The first 7 rows are patterns. Each new row is the sum of 2 different patterns, raised or lowered, with some noise. Before adding, each is slid sideways (what falls off one end comes back at the other) and multiplied by a number that may be negative. Names go in the order of the patterns.
In the rows, 128 means zero.
Known rows, each followed by the names of its patterns:
[118 129 132 141 133 153 123 131 140 137 157 155 116  84 134 136 133 127
 129 141 148 131 126 126 158 111 135 133 121  75 145 122 163 123 111 124
 139 124 135 109 135 140 142 127 125 113 108] : (4)
[125  85  75 125 172 119 140 132 115 121  98 139 118 122 120 129 132 121
 128 130 119 137 162 116 124 134  75 139 130  83 122 111 117 165 124 125
 108 146 171 158 125 129 116 124 121 125 140] : (0)
[130 121 126  83 124 111 126 103  99 126 178 123  95 134 149 128 129 124
  75 159 132 122 124 135 124 104 155 144 154 132 139 140  75 140 120 112
 129 127  79 137 130 160 127 131 143 121 128] : (3)
[138 141  91 100 135 118 124 118 127 133 129 123 135 133 124 122 125 117
 115 136 142 171 166 141 147 130 119 167 156 171 134 118 107 101 121  94
 162 163 137 158 116 120 118 140 101 152 122] : (2)
[154  79  75 119 145 102 109 122 148 137 120 141 123 127 126 109 136 129
 148 133 117 124 106 127 129 181 143  83 121 140 130 128 125 138 121 135
  96 126 129 134 135 133 109 141 135 122 127] : (6)
[113 135 101 121  86 121 131 124 123 169 113 117 126 140  75 138 115 144
 129 123 121 147 134 122 126 143 122 100 128 128 108 124 135 155 121 117
 149 128 132 139 115 114 116 133 121 171 114] : (1)
[134 130 125 120 122 123 121 128 124 124 133 124 136 159 138 127 131 133
 105 146 123 146 181 142 130  86 151 130 140 124 129 117 115 128 137 129
 126 137 181 108 138 125 113 141 134 156 125] : (5)

New rows. What belongs after each?
[ 88  98  70 109 120  88  74 101  88  77  72  83  84  93  80  79  87  84
  75  66  73  83  85  83 107  82  77  53  74  86  89  71  92  83  82  75
  96  81  98  82  90  78  72  84  94  69  78] : (6) (1)
[145 105 101 131  92  74 124 106 107 119 125 133 112 121  81 135 126 107
 138 113 141 130 127 159 155  93 146 127 115 134 191 144 131  96  98  94
 117  72 139 149 126 130 110 136 109 127 111] : (2) (1)
[157 175 157 136 147 165 159 138 175 112 102 156 177 139 135 154 140 169
 159 161 169 161 185 140 157 158 170 129 155 162 130 144 193 194 174 105
 147 168 160 137 143 165 145 152 131 172 152] : (6) (1)
[132 145 129 107 131 174 134 152 176 123 141 127 155 136 143 148 135 141
 127 144 140 133 177 164 145 146 153 109 176 144 113 132 132 134 161 147
 145 132 165 173 190 146 153 140 155 154 144] : (0) (3)
[123 132 151 112 128 128 113  83 142 130 183 154 123 141 142 122 161 136
 163 145 131 107 109 112  92 143 153 136 157 124 141 118 137 121 150 145
 158 129  73 111 140 126 121 124 137 144 129] : (4) (2)
[155 147 120 127 142 126 111 142 162 137 138 160 166 114 116 142 140 121
 139 149 122 152 153 146 124 138  93 144 148 126 161 146 175 147 150 144
 138  97 151 134 145 118 199 156 157 120 116] : (1) (5)
[181 181 143 140 156 143 132 171 167 172 146 116 121 120 139 117 169 160
 151 170 128 131 141 124  90 154 142 134 136 100 128 149 128 134 130 134
 141 130 136 139 150 137 130 132 114 127 145] : (2) (6)
[118 131 120  93 122 122 158 123 104 108 134 111 123 110 115  98 142 120
 108 153  88 108 161 127 144 130 105 112 123 148 104 106 115 109  77 136
 124 130 115 106 133 178 172 118  73 150  94] : (4) (0)
[137 127 122 131 109 102 106 129 115 108 123 138 137 114 122 135 121 130
 122 125 120 124 129 117 148 110 115 127 133 128  91 120 133 125 120 141
 123 117 127 118  98 126 126 132 127 116 124] : (6) (1)
[116 153 133 115 158 128 120 153 143 162 135 108 149 135 145 130 105 110
 129 142 139 169 131 127 130 117 152 133 133 111 134 125 160 129 126 146
 135 105 145 131 143 131 135 129 152 142 129] : (0) (1)
[120  67 103 135 138 144 140 117 146 126 127 165 196  87  51 130 137 102
 127 130 177 127 132 147 135 131 126 122 136 131 156 124  95 137 113 126
 172 173 142 126 124 156 141  98 128 144 138] : (0) (6)
[168 179 122 152 160 179 173 154 145 189 208 160 151 191 176 143 173 174
 121 184 184 196 164 167 190 162 192 194 175 164 167 181 129 222 154 147
 178 145 133 135 168 192 165 170 225 154 165] : (3) (1)
[117  79 140  93 101 102  67  48 112  94  91  76 129  87 102  76  97 101
  96  77  89  86  83  89 109 144 119  98 120  94  82  99 117 129  82  90
  73  68  98  76 128 114 106  88  93  99  78] : (2) (1)
[108 139 128 135 116 116  97  95 119 113 118 144 122 100  92 128 100 155
 153 101 149  88  93 147 103 135 116 149 152 173 105 135 113 117 153 150
 131 132 101 101 123 154 120 142 127 117 125] : (0) (2)
[129 147 152 135 161 118 123 159 137 145 154 108 134 126 150 135 133 142
 146 155 136 128 142 129 140 145 164 164 158 117 156 131 133 162 157 151
 141 148 147 144 140 147 153 140 140 153 141] : (0) (2)
[ 89  97  98  95 121  89  90  90  98  84 103 101 101  97  77  89 122 101
  86  99 105  99  84 100  94 102  96 101 105  95  93 109  92  93 101  94
  85 111 117  98 103  98  98 101  80  87  88] : (6) (1)
[ 88  36  97  44 104  88  56  76  96  87 100  81  97  69  73 111 103  64
  87  88 108  74  74 114  83  65  63  66  96  70  98  80 116  71  52  99
  53  75  45  80  90  81  83 124  67  85 103] : (0) (1)
[146 154 132 116 131 142 141 159 152 153 149 144 146 169 165 138 112 143
 140 147 139 142 149 132 156 157 162 147 156 138 134 137 139 146 130 156
 146 149 174 140 138 169 162 167 145 126 154] : (0) (2)
[ 89 109 112 111  80 120 104  94  97 153  89 112  73 122 113 114  86  78
  91 123 126  86  95 101 112 123 135 122 105  98  96  99  81  84 114  90
  98  89  75 115 135 102  95 101 109 109 100] : (4) (5)
[159 124 166 141 153 139 144 153 135 107 140 143 100 135 135 129 180 149
 116 173 146 155 138 103 151 118 143 107  92  95 131 163 134 141 144 134
 124 161 168 174 115  89 137 115 130 143 137] : (0) (3)
[146 162 146 162 140 157 197 142 154 127 154 114 164 142 174 142 131 144
 157 144 151 137 186 144 164 144 137 142 138 159 146 154 155 148 161 143
 147 157 154 172 167 143 116 161 170 155 142] : (4) (5)
[126 124 101 122 113 106  90 102 106 105 122 124 137 107 117 153 108 146
 137  94  79 122 134 117 116 115 120 120 111 109 102 145  89 113 120 101
  69 141 111 141 108 102  91 132 105 128 126] : (4) (5)
[126 133 151 144 145 148 149 141 137 149 170 175 155 128 144 127 120 129
 141 153 137 158 120 134 117 141 155 158 161 156 163 107 128 142 123 182
 141 145 164 165 142 156 116 137 165 176 136] : (0) (2)
[100  97 111 142  90 108  80 105 114 114  92 111 121 127 100 100  96  97
 119 114 134 141 112 107  75 117  90 117 103  96  94  76  89 121 144 103
 107 131  97 111  90  84 110 110 123  89 121] : (4) (5)
[118 135 153 132 135 145 129 124 123 144 133 179 120 118 140 105 132 103
 153 156 141 143 173 115 142 149 171  83 141 114 137 135 113 150 174 144
 143 129 149 127 121 122 150 110 139 150 150] : (2) (1)
[124 127 124 162 105 106 128 135  84 133 107 138 116 117 119 166 138  97
 117 142 118  99 120 127 103 124 118 146 117 116 150 127 120 142 113 108
 109 142  92 133 105 118 115  89 113  94 122] : (6) (1)
[124 114 138 109 149 126 136 126 117  90 113 122 121 147 159  83 121 118
 120 122 124 117 110 131 102 108 121 139 126 120 120 130 121  95 121 142
  73  84 111 128 106 116 123 129 128  86 134] : (6) (1)
[141 124 133 129 129 126 129 109 138 131 126 130 133  90 107 146 138 110
 118 125 140 127 114 138 130 125 118 125 134 126 146 153 122 129 104 132
 140 159 131 109 123 144 126 123 119 136 132] : (4) (6)
[169 143 144 139 154 134 146 142 153 170 154 143 111 129 162 143 140 150
 152 149 157 146 140 176 152 164 161 133 119 165 142 145 149 150 138 188
 184 155 137 186 146 153 138 135 118 148 146] : (4) (6)
[127 158 116 132 158 167 144 136 158 121 159 136 136 192 152 163 110 148
 142 134 140 146 178 145 103 143 153 146 150 187 134 144 143  99 154 150
 171 142 153 126 150 141 134 133 155  94  88] : (6) (5)
[127 106 107  75 101 104  97 100 105 120 111 106 145 112 110  90 124 131
  88  79 104 118 113 110 112 103 113 105  98 111 108 126 109 133 122  88
  98  91  74 108 106 134  89 146 109 112  94] : (3) (1)
[122 155  94  93  78  89 149 137 133 143 106 121 108 170  97 151 116 145
 156  87  46 127 139 109  89 114 120 124 162  95 119 121 119 108 113 131
  96 115 129 145 116 122 170  97 160 155 155] : (3) (2)
[194 148 127  90 140 121 149 130 139 115 104 110 121 117 103 146 189 102
 142 107 101 125 131 136 130 124 125 125  97 102 118 107 114 108 116 129
 116 129 155 134 121 119 124  91 133 119 144] : (2) (5)
[142 149 187 150 101 124 146 124 139 134 141 127 127  95 143 157 137 138
 139 123 147 139 123 132 161  99  77 142 146 119 128 161 146 148 110 147
 141 141 131 123 140 150 150 136 114 133 120] : (4) (6)
[102  73 105 147  91 121 112  49  59  89 105 105  76  90 141 106  93  91
 113 176 136  98  95  82  94 113  87 106 109  61  28 149 197 104  95 129
 109 105  51 110  96  82 100 106 108 117  97] : (0) (6)
[223 177 158 216 172 179 169 128 169 165 182 143 117 140 168 174 198 176
 170 169 155 144 226 214 183 167 187 155 126 198 175 203 153 176 164 164
 164 166 170 166 170 220 138 141 176 155 170] : (0) (5)
[157 143 145 132 111 151 135 156 154 107 101 125 177 135 149 147 136 142
 133 156 139 144 141 142 151 138 124 136 139 148 163 151 130 154  97 118
 140 113 169 118 136 164 145 143 143 166 169] : (0) (5)
[145 138 130 136 113 130  84 124 130 123 119 126  92 127 117 139 119 126
 128 117 121 121 119 129  97 114 104  92  86  93 109 154 118  76 113 113
 113 124 129 100 148 145 101 101 121 103 112] : (3) (2)
[143 127  87  94 171 106  88 129 138 136 118 122  72 151 122 108 120 127
 113  98 141 111 154 124 127 159  58 130 136 108 131 121  46 126 117 163
 110  97 113 111 118 125 111 120  76 109 104] : (0) (3)
[154  99 121 111 127  93 153  91 104 128  93  80 117 104 126 116 117 128
 118 112 124 117 121 115 129 108  99 127 123 160 161 157 144  97 103 165
 151 161 125 118  96 101  94  84 156 157 133] : (2) (6)
[156 162 149 170 168 174 166 158 152 153 183 157 192 174 108 165 175 140
 158 155 159 184 163 146 146 173 191 185 169 153 163 163 153 163 186 136
 109 126 172 172 150 173 178 159 156 153 163] : (0) (6)
[181 178 174 168 167 177 143 163 132 123 151 127 145 185 172 140 126 158
 178 184 183 154 194 141 142 136 155 171 173 180 198 177 150 144 165 173
 204 183 167 170 185 169 159 152 165 172 170] : (4) (2)
[117 183 104 140 165 114 112 112 169 131 157 148 152 171 105 166 129 129
 178 160 159 184 166 129 122 142 137 172 183 144 162 159 158 194 146 165
 154 170 173 154 107 162 193 159 123 136 105] : (3) (2)
[151 130 138 127 148 155 198 169 100 142 163 147 148 136 134 130 151 117
 138 167 140 161 140  88 151 153 173 134 172  91  94 138 174 129 127 137
 169 156 136 121 155 140 146 138 147 141 145] : (6) (5)
[149 156 137 157 109 121 118 112 141 135 119 127 144 126 134 122 123 159
 150 129 133 134 143 138 127 127 129 121 124 130 137 139 139 152 127 120
 106 108 135 129 127 117 109 118 105 128 140] : (4) (2)
[158 141 150 146 142 119 117 149 149 132 140 132  97 138 178 155 128 142
 103 149 142 134 152 163 171 142 131 132 134 119 139 140 142 124 164 164
 180 131 130 161 152 131 121 136 145 117 144] : (6) (1)
[76 88 66 79 75 54 81 65 87 70 74 74 48 77 69 61 76 69 56 92 68 84 73 51
 85 68 47 73 63 68 73 66 65 63 65 83 88 93 69 52 71 81 74 79 66 29 61] : (0) (3)
[125 114 156 121 153 143 153 148 188 171 124 166 190 141 144 144 113 178
 201 136 136 169 126 128 146 167 178 157 162 207  90 155 146 150 107 164
  99 181 158 177 149 180 181 138 153 172 141] : (3) (1)
[168 162 139 128 148 140 102 190 148 152 140 194 139 187 120 142 133 152
 129 130 159 147 132 153 173 171 141 173 150 153 136 149 126 130 164 137
 126 157 151 156 176 130 106 160 159 136 171] : (3) (1)
[109 135 106 124 156 149 128 161 127 137 135 139 106 146 124 142 137 135
 133 155 144 128 130 124 113 112 125 139 128 115 132 131 129 131 159 150
 144 159 111 113 126 121 132 163 132 121 155] : (2) (1)
[119 138 106 139 121 142 151  94  97 132 136 109 120 126 120  85 134 124
 156 119 106 117 122 109 137 120 168 163 150 143 128 107 139 140 162 134
 123 108 120 112  97 161 158 154 166 107  85] : (4) (2)
[130 169 177 155 174 137 145 143 174 130 166 145 155 157 130 124 155 147
 149 133 168 174 153 142 164 159 148 137 140 146 135 161 159 182 184 158
 166 146 142 186 170 190 158 145 114 127 162] : (2) (6)
[103 107 106 111 110 123 118  92  86 113 130 107  88 123 105 112 107 115
 104  96 110 111 113 112 120 117 113 120 124 108 111 109  90 116 106  89
 108 104 104 142 101 115 101  93 125 127 128] : (0) (5)
[126  97 111 108 107 107  97 108 106 109 108 102  83 110  97  70 122  86
  87 126 112  92  96  48  99 108 128 108  75 105  85  87 106  87 116 112
 101 102 152 126 108  64 104 117 118 114 111] : (0) (2)
[106 123 134 156 145 131 136 147 110 149 142 146 128 118 118 103 121 101
 142 147 125 137 115 116 114 125 109 136 122 139 131  99 103 127 106 127
 111 131 147 127 122 112 134 119 121 117 119] : (2) (5)
[128 150 193 118  98 125 162 183 166 136 148 144 136 129 133 177 118  98
  94 129 137 141 145 171 119 113 105 159 125 139 115 143 153 143 137 137
 116 130 162 130 139 155  90 175 137  99 142] : (4) (0)
[142 137 122 124 141 122  96 130 143 125 126 128  85 154 134 119 134 127
 174 134 139 129 130  47 127 168 130 104 173 115 144 100 129 122 162 106
 115 125 121 103 144 145 115 131 148 108 156] : (6) (1)
[152 127 127 130 140 145 140 154 113 156 133 130 150 178 142 148 112 145
 138 141 135 172 145 126 131 141 131 141 143 159 153 155 119 139 133 143
 128 147 132 149 141 116 120 165 142 107 132] : (4) (6)
[127 127 124 134 132 140 134 125 127 148 114 132 117  97  91 136 119 131
 139 103 125 114  77 116 113 168 109 131 112 124 116 123 133 123 119 131
 130 129  78 144 121 125 154 124 116  77 126] : (4) (5)
[131 116 116 121 177 124 121 159 156 138 115 141 101 156 135 129 123 132
 134 122 153 141 157 160 132 148  93 138 134 122 151 133 100 136 133 152
 133 133 141 128 126 131 130 127 104 144 125] : (3) (5)
[169 126 148 146 124 148 143 143 139 121 123 147 154 124 117 143 154 121
 139 168 180 155 119 155 131 139 150 139 160 133 155 153 140 143 128 147
 144 167 159 117 117 158 144 138 168 141 138] : (0) (6)
[142 112 138 150 147 152 164 129 117 128 146 155 168 171 136 180 135 143
 150 134 162 153 158 147 167 138 138 143 140 177 166 137 157 176 154 138
 151 163 156 151 149 131 171 157 159 163 153] : (3) (2)
[122 136 124 135 132 138 144 138 139 184 111 136 129 127 144 154 155 127
 143 124 126 113 129 133 129 137 149 126 136 128 147 139 147 127 150 139
 114 145 137 151 169 147 139  95 142 140 143] : (1) (5)
[ 90 105 144 102 113 100 119 112 120 111 111 108 112 115 108  73 132 111
 112 122 112  92  77 118 115 100 109 118 127 123 116 116 115 116 111 104
 114  98 114 120 104 105 117 102 117 126  87] : (6) (5)
[205 110 163 181 157 160 252 133 148 131 173 101 156 156 176 158 160 157
 227 172 170 159 198 183 134 110 167 173 149 142 191 157 155 235 133 161
 178 157 143 153 189 127 185 117 144 158 125] : (3) (1)
[129 133 131 140 145 148 136 129 133 152 115 142 133 105  93 146 126 147
 145 110 131 124  88 123 116 167 122 140 123 133 124 129 138 132 124 141
 136 144  88 148 130 140 163 139 122  78 136] : (4) (5)
[156 146 138 145 144 118 163 166 153 161 162 139 150 145 109 152 148 176
 143 131 135 153 144 157 152 147 149 152 151 148 122 159 138 155 155 138
 152 141 168 161 158 158 155 148 170 164 167] : (2) (5)
[148 129 166 152 171 139 140 169 151 162 142 130 128 100 136 116 156 139
 130 154 167 135 116 151 144 148 139 141 109 147 131 140 137 149 133 122
 159 154 156 144 151 151 103 146 132 121 149] : (3) (2)
[143 160 117 139 118 146 143 143 135 158 153 145 146 154 119 122 130 156
 121 103 129 155 142 134 172 125 143 123  91 132 140 188 125 136 130 130
 135 154 178 152 114 133 151 133  93 156 138] : (6) (5)
[184 161 164 156 177 165 142 137 162 160 155 152 171 161 157 191 148 156
 169 155 140 153 171 144 173 142 149 158 141 172 133 157 165 157 158 199
 144 150 145 165 127 159 152 166 156 160 154] : (3) (1)
[119 149  77 112  97 104 151 129 103  91 141 157 122 156 159 113 101 131
 133 133  97  67  78 106 161 110 129 136 101 114  75 124 119 116 125 121
 120  67 108 154 113 121 146 107 118 121  78] : (0) (6)
[156 110 109 152 115 143 133 154 150 170 117 140 124 128 157 147 142 148
 116 120 134 155 130 148 135 125 133 127 149 138 145 125 125 106 106 126
 124 131 148 128 109 110 137 115 156 151 118] : (0) (2)
[163 144 130 106 148 153 124 157 144 153 154 163 161 145 172 124 150 132
 143 176 155 185 153 150 163 154 103 160 172 135 139 196 131 126 141 145
 173 149 120 137 161 143 137 138 174 154 152] : (4) (1)
[122 111 105  91  96 110 112 117 125  88  91  91 115 135 135 138 125 136
  93  91 136 102 106 121 131 113 141 102 128 112 111 136 139 113 128 126
 133 111 120 119 121 116 127  99 103 121 136] : (2) (6)
[117 100 130 153 165 175 163 180 113 111 127 114 136 154 154 129 161 107
 132 143 164 176 163 134 157 142 143 133 140 142 152 123 153 148 150 152
 190 148 144 109 112 122 138 123 144 147 121] : (4) (2)
[175 144 155 152 112 159 172 169 150 166 166 126 193 202 158 140 144 164
 151 140 130 144 146 189 152 136 175 161 151 139 149 128 177 173 150 147
 114 140 176 176 160 172 158 161 158 128 159] : (3) (6)
[118 165 117 126 130 137  88 111 122 154 107 116 128 161 118 123 135 130
 136 149 114 112 105 114 114 163 116 126 136 125 112  96 129 136 148 146
 158  83 124 128 142  82 136 124 157 131 119] : (4) (1)
[125 126 160 158 151 141 178  85  82 131 142 127 130 143 154 165 127 156
 132 136 155 145 143 145 166 151 135 141 125 143 139 184 156 114 138 162
 151 140 133 130 118 147 106 138 153 129 137] : (2) (6)
[111  85 117 117 118 152 142 121 125 122 129 125 121 118 116 127 121 109
 138 128 119 124 132 148 112 138 124 131 141 126 106 124 144 135 114 129
 128 121 151  95 124 123 152 114 120 147  91] : (3) (1)
